The rows are grouped in 3 different ways at once. Each group adds its own fixed numbers to the row, and there is some noise. The rows also spread widely along 13 directions, which tell nothing about the answers.
In the rows, zero is written as 128.
Some rows, each with its group in each grouping after it:
[122 145 146 136 162 132 161  54 166 143 188 142 130 115 160 124 158  86
  90 150 151 176 175 143 133 121 102 130 183 206 132 119] => q_245 q_460 q_517
[181 110 130  83 105  88 112 155 122  78 131 127 115 154 108  87 137 161
 172 123  97 142 190 132 129 145  94  99 137 154 149  27] => q_785 q_540 q_138
[143  89 134 106 114 121 159  90  75  94 106  91 130 133 125  98 136 150
 169  98 133 145 101 192 166 143 118 149  59 107 111 109] => q_537 q_882 q_905
[125 132 148 124  81 163 129 108 141 169 145  74 127 130 104 130 105 111
 114  95  91 163 161 126 169 150 135 110 104 155  77  97] => q_785 q_540 q_517
[102 129 127 129 147 108 110 127 139 139 128 119 145 109 131 123 112 161
 146 126 125  91 131 122 104 112 120 110  84 116 116 111] => q_537 q_882 q_771
[ 90 100 119 142 142 128 113 105 125 148 134 129 152 129 159 107  89 119
 126 120 143  86  68 126 146 133 111 183 140  83 142 166] => q_245 q_321 q_905
[115 114 137  95 147  83 155  91 169 144 126 116 134 113 112 137 134 159
 151 127 126  95 168 158 138 108 141  92 131 163  92  60] => q_537 q_964 q_771
[200 153 134 128  86 146 156 134  95 108 150 151 143 126 127 140 175 128
 141  97 172 188 186 167 167 159 127 126  76 187 102 117] => q_785 q_964 q_172
[ 62 143 110 145 166 113 101 132 224 157 169 124  99 116 175 103  96  90
  56 133 117  81  96 107 114 114 139 108 142 120 142 156] => q_785 q_306 q_138
[105 116 128 125 160 104 136 106 115 103 139 140 139 114 131  86 139 146
 150 149 117 143 148 130 116 150 107 103 133 130 130 115] => q_537 q_306 q_758
[112 153 111 110  77 135 125 131  96 123 137 127 165 162 124 148 158 119
 155 121 145 146 162 137 151 133 166  99  96 175 115 113] => q_537 q_460 q_172
[131 103 152 115 136 145  94 150 132 177  77 135 143 125  85 184 110 189
 161 153 126  67 185  59 110 106 111 165 214 111 146  98] => q_245 q_321 q_758
[102 111 115 106 103  74 140  93 137  67 116  87  88 146 120  84 151 156
 144 156  94 175 179 156 105 119 129  73 101 148 163  44] => q_245 q_460 q_771
[ 77 127 118 135 129 135 125 132 141 132 136 105 132 129 144  98 125 135
 121 141 102 126 101 124 111 130 139 116 103 110  98 115] => q_785 q_321 q_172
[ 30  91  96 122 163 120 111  99 164 144 133  98 119 145 162 102 100 116
 115 176 135  66  64 116 129 104 155 154 194  86 166 151] => q_785 q_460 q_138
[102 121 138 117 103 107 165  92 150 155 124  94 127 141 135 142 111  75
 108  97 141 114 127 139 172 144 162 111 128 151  93 123] => q_537 q_964 q_172
[158 122 118  88 121 135 125 152 174 142 134 131 103 123 117 141 131 156
 113 106 121 126 170 159 187 129 154 109 151 162 113  96] => q_785 q_964 q_138
[159 125 158 101 139 160 100 162 158 165 121 142 139  87  94 154 114 201
 122 110 116 139 212 128 156 123  90 159 127 162 105 102] => q_537 q_460 q_172
[180 162 107 132 100 194  96 180  72 121 143 159 134 133 132 159 177 166
 134 138 182 162 171 113 123 120 117 155 107 140 181 160] => q_785 q_882 q_771
[118 105 162 130 125 112 172  87 130 130  81  88 103 145 111 150 136  97
 144 157 147 112 140  94  96 119 123 133 151 116 141  97] => q_537 q_964 q_758
[112  65 137 141 152 132 151  87  72 125 117  89 146  96 138  85  97 143
 158 125 140 121  61 153 155 158 101 187 103  45 104 162] => q_785 q_882 q_771
[117 107 101  94  85  96 128 129 130  94  67 107  85 152  84 148 148 189
 153 142 123 134 196 145 148 119 190  63 147 150 172  74] => q_245 q_964 q_758
[140 124  96  73 140 152  96 200 149 144 157 165 151 160 152 127 157 166
 162 136 133  91  86 155 124 105 140 133 130 142 113  71] => q_245 q_964 q_172
[146 150  93  94  67 129  68 179 146 141 130 130 127 143 101 164 118 184
 134  82 134  97 189 131 170 108 175  93 100 165 149 109] => q_785 q_882 q_771
[176 146 167 156  95  96  91 128 157 141 143 132 151 118 118 150  99 129
 149  64 166  85 168 122 107 118  96 149  49 154 137 113] => q_785 q_306 q_517
[108  86 130 102 107 127 142 134  98 117  82  87 124 140 105 110 115 142
 153 140 103 137 132 128 143 155 131 120 139  94 122  95] => q_537 q_964 q_172
[149 134 127 116 106  92 152 129 150 111 113 133 115 157 130 155 158 117
 155 123 155 102 136 142 118 116 164  87 107 149 128  85] => q_245 q_964 q_758
[109  75 134 116 173 100 161 111 129 109 110 132 116 117 149  82 104 119
 118 150 107 125 100 126 139 167  99 122 196  83 124 116] => q_245 q_540 q_172
[ 53 144  93 163  88 150 104  96  61 155 138 115 191 155 131 150 129 116
 165 171 161 117 137  90 122 130 173 120 142 126 149 160] => q_245 q_964 q_758
[148 144 131 129 155 112 165 114 112 119 127 166 162 143 164 150 162  90
 157 126 170  85 106 126 118 121 130 113 116 133 106 131] => q_537 q_882 q_905
[ 46 137 102 168 153 140 100 131 132 160 118 129 151 123 146 144 122 155
 145 185 144  78  98  93  75 101 160 117 120  90 141 151] => q_245 q_964 q_758

New rows. What belongs after each?
[154  96 106  81 146 133 110 196 165 103 103 165  78 167 141 134 149 152
 129 152 148  94  89 124 125 106 133 148 185  97 197 121] => q_245 q_460 q_758
[112 137 114 143 164 129 182  94 101 111 114 151 137 118 142 147 184 129
 140 196 158 138 173 122 136 142 164  82 201 143 127 139] => q_785 q_964 q_138
[153  72 124  51 116 127 170  74 101 123 142 113 140 139 105 120 161 169
 174 114 158 154 155 216 217 133 143 167 179 190 105  61] => q_785 q_964 q_172
[121 147 113 176 181 126 143 128 121 156 136 198 170 104 182 164 124 100
 118 150 206  52  90  82 123 135 140 131 166  88 128 223] => q_785 q_540 q_771
[151 147 136 120 146  69 150 133 197 106 150 154  92 156 163 117 136  56
 101 133 130  98 146  94  99 128 115  73 175 157 145  83] => q_785 q_540 q_138
[136 127 108 108 102  93 119 132 139 106 148 140 130 143 134 110 131 138
 138 104 142 136 157 164 150 135 137 105 110 170 145  86] => q_245 q_964 q_172
[106  69 126 116 181 135 142 154 153 150  97 122 123  94 138 103  83 151
 119 131 106  88  57 139 164 158 127 151 159  46  77 148] => q_785 q_964 q_172
[135 126 142 114 106 171 141 122 120 126 130  80  97 147 122 118 154 116
 119 143 101 179 151 123 116 127 117 121 136 146 132  82] => q_785 q_882 q_517
[ 89 101  93 129 135  75 148  96 124  77  98 139 110 120 130 107 126 153
 132 145 133 140 147 158 177 157 176  71 158 118 155 152] => q_245 q_460 q_758
[115 144 127 163 139 146 156 107 117 128 139 131 130 106 141 110 128 101
  96 145 113 174 158 111 151 176 133  73 152 130 103 161] => q_785 q_540 q_517
[143 127  85  91 151  75 141 108 168  85 148 173 102 122 148 128 187 213
 149 133 194 111 145 230 142  80 166  94  90 185 170  87] => q_245 q_964 q_771
[113 141 106 113  92 104 146  85 135  85 151 115  99 150 126 117 182 141
 132 119 153 164 163 179 145 120 174  82  84 192 151 102] => q_785 q_306 q_758
[125 136 122 140 116 114 107 121 171 110 152 121  90 113 135 100 111 133
  89 111 133 160 172 144 149 131 117 125  99 150 164 138] => q_785 q_460 q_138
[ 37 135  96 159 169 113 107 125 207 146 183 112 105 125 182  50  77  62
  62 156  87 120  60  89  91 141 127  95 136  92 128 156] => q_785 q_964 q_758
[ 83 131  65  94 104 169  94 115  99 119 187 133 135 162 131  92 162 170
 130 159 138 179 150 148 165 125 159 114 166 179 177 123] => q_785 q_540 q_758
[ 81 133 125 123 128 140 165  95 176 152 146  78 118 152 161 122 150  85
 126 138 109 107  64 148 104  96 160 111  74 131  72  77] => q_785 q_964 q_905
[106 150 134 143 103 124 110  99 178 158 150 109 127 140 138 136 109 109
 102 103 142  99 143 110 118  94 125 149 100 158 140 122] => q_785 q_321 q_905
[152 155 147 156 166 161 193  92 100 120 138 160 138 108 158 137 189 109
 120 161 156 172 145 128 115 143 102 113 106 146  96 145] => q_537 q_540 q_905
[169 127 138 107 102 194 131 166 114 157 144 125 128 158 125 146 144  98
 132 119 127 142 111  99 148 147 121 152 140 123  97 123] => q_785 q_540 q_758
[133 141 111 137 103 168 153 163 133  88 111 132  46 154 160 128 170  77
  52 151 156 178 118 109 124 149 147 118 156 110 200 186] => q_785 q_306 q_172
[162 128 148 139 141 144 135 137 111 145 126 145 141 105 127 138 126 123
 128 136 153 138 166  97 125 147  86 145 140 117 132 139] => q_537 q_964 q_771
[120 123 157 116 176 143 124 129 164 160 131 131 128  86 107 127 130 169
 119 144  89 137 183 107 119 132  92 117 151 140  93  98] => q_537 q_306 q_758
[105 162 105 159 117 100 154  94  94  71 147 146 152 153 166  96 167  70
 138 170 119 183 170 110  99 156 124  62 127 156 148 117] => q_245 q_460 q_905
[103 105 118 123 138 132 163 120 124 116 109 122 106 120 139 106 131 112
  98 155 107 167 133 132 160 174 142  93 183 111 121 129] => q_245 q_964 q_172
[184 149 156 128  62 140 104 162 150 150  96 121 117 127  83 184 104 116
 105  75 107 125 242  71 160 151 121 105 138 155 132 114] => q_785 q_306 q_905
[107 105 109 152 121  84 164 105  69  97 133 125 188 137 159  78 104  74
 173 115 117 130  66 161 173 207 156  69  99  83  69 147] => q_245 q_964 q_517
[163 111 141 115 163 123 127 185 128 129  89 169 147  98 113 145 121 172
 162 120 116  85 139 111 142 159 125  97 129  88  84 134] => q_537 q_306 q_758
[109  74 109  88 226 194 120 161 107 149 136 155 146 115 148  96 150 186
 162 201 110 104  58 114 119 126  98 181 235  65 115 131] => q_785 q_882 q_758
[182 128 182 133 109 140 164 136 164 158  75 122  80 112 115 196 120 114
  87  83 175 104 143 116 144 124 126 152  91 122 117 148] => q_537 q_540 q_172
[ 93 147 112 161 103 169  98 138 120 161 161 101 147 115 144 115 105 124
 107 119 118 154 116 136 148 152 139 126  60 114 103 154] => q_245 q_964 q_138
[168  95 198 176 150  67 148 144 160 131  64 108 125  95 128 109  43  81
 137  85 100  70 103  77  86 170  51 137  60  32  82 117] => q_537 q_964 q_905
[149 140 121 135 143  69 119 135 155  96 127 174 131 131 147 134 148 164
 156 133 199  77 154 139  80  91 122 125  99 157 175 103] => q_785 q_964 q_172
[147 119 142 125 123 157 138 168  92 163  81 128 176 134 107 182 140 155
 206 130 143  68  97 113 120 129 151 135  80  81  58 112] => q_537 q_964 q_758
[162 134 166 113  98 143 145 120 126 151 135 116 119 177 131 155 145  53
 134 124 157 117 133  76  99 122  97 157 145 146 143  98] => q_537 q_540 q_758
[172 134 173 161 152 117 157  80 116 139 105 168 164  82 115 190 150 161
 153 133 185 126 222 132 136 129 108 140 150 170 123 134] => q_245 q_460 q_517
[112 127 122 114  99 145 135 140 142 105  94  90  64 159 120 111 134 115
  91 149  82 170 159  96 114 134 121  85 131 121 170  95] => q_537 q_540 q_905
[216 118 153 120 106 147 163 187 108  75 110 128  82 109 125  96 139 102
 103  83  96 207 144 152 184 216 100  95  75  95  96 145] => q_537 q_306 q_138
[119 112 168 134 130 134 169  52 124 151 143  86 127 140 134 118 132  70
 121 142 156 152 137 129 115 125  94 163 153 154 139 109] => q_537 q_964 q_517
[138 153 131  91  71 143 122 129 126 145 145  94 138 173 110 157 175 142
 175 125 143 126 161 145  95  82 138 118  54 184 117  35] => q_537 q_964 q_771
[135 144 148 161 135 185 125 213 198 188  76 123  90  93 122 165  69  88
  36 105  57 113 133  43 164 179 150  76 179  60  64 198] => q_785 q_321 q_517
[132 119  70  95 134 160  92 193 121 110 208 171 138 159 172  43 130 102
 112 132 102 180  76 144 168 183 111 117 162 121 142 141] => q_245 q_964 q_758
[161 103 154 115 124 168 140 146  86 137 121 121 135 135 123 131 132  85
 132 140 115 144 149  84 157 178  94 156 214 101 120 134] => q_785 q_306 q_138
[189 108 152 133 127 146 147 124 101 119 111 140 118  98 109 123 122 146
 116 107 159 180 183 150 180 172  96 143 138 133 147 159] => q_537 q_964 q_517
[138  94 150 131 137  78 138  97 139 117 115 122 134 113 127 100  94 143
 144 101 125 112 134 154 152 149 104 129 132 117 120 111] => q_245 q_321 q_517
[111 144  90 168 109 130 114 158 110 115  92 140 118 116 126 149 122 154
 117 152 159 116 160  96 125 141 166  87 117  87 172 186] => q_785 q_964 q_771
[154 103 161 136 115 116 151 137 126 147  83 106 142 138 121 156 105  99
 166 112 126  81 109 113 126 147 129 121 123  87  89 100] => q_245 q_964 q_517
[105 115 113 128 164 137 108 170 113 130  85 146 143 104 119 137 118 185
 145 164 112  97 155  89 121 137 133 110 187  91 129 137] => q_785 q_882 q_172
[ 90 104 127 110 132 106 156  93 155 122 118  80  97 124 126 103 121 134
 117 131 108 137 130 166 156 134 153  98 110 130 112  99] => q_537 q_964 q_138
[120 141 121 134 169 145 151 136 121 142 124 170 164 135 163 141 150 107
 134 151 143  88  92 102 119 130 126 127 150 108 100 157] => q_537 q_321 q_905
[124  96 131 147 129  71 164  89 173 113  91 116  81 113 146 118  80  78
  76  97 137 110 120 135 178 161 139 107 148  94 150 164] => q_245 q_964 q_905
[118 100 129 127 135  74 173  69  91  96 127 121 158 132 141  94 133 117
 175 133 147 109 107 151 136 147 127 124 129 112 103 110] => q_785 q_321 q_771
[180 115 152  90 114 107 151 121 114 126 152 152 159 141 128 121 132 100
 152 100 121 146 175 136 169 171  95 117 174 176  91  66] => q_245 q_540 q_172
[112 112 119  92 122 177  83 180 142 151 113 115 100 147 113 129 136 172
 119 179 101 142 165  90  96 105 101 154 201 129 187  73] => q_245 q_964 q_172
[134 146 118 129  91 128  73 185 125 138 172 122 162 169 150  85  75  51
 123  90  86 120 113  71 130 171 107 103 135 116 122 125] => q_785 q_882 q_517
[ 99 104 147 131 142  64 118 125 176 121  91 112 113 124 115 110  76 120
 132 127 101  81 143  87 103 131 113 105 134  97 138 106] => q_537 q_460 q_758
[ 76 167  93 148 122 125 128  80 168 137 183 130 128 139 173 118 145 106
  93 125 159 126 117 149 129 100 163  99  80 177 139 143] => q_785 q_540 q_905
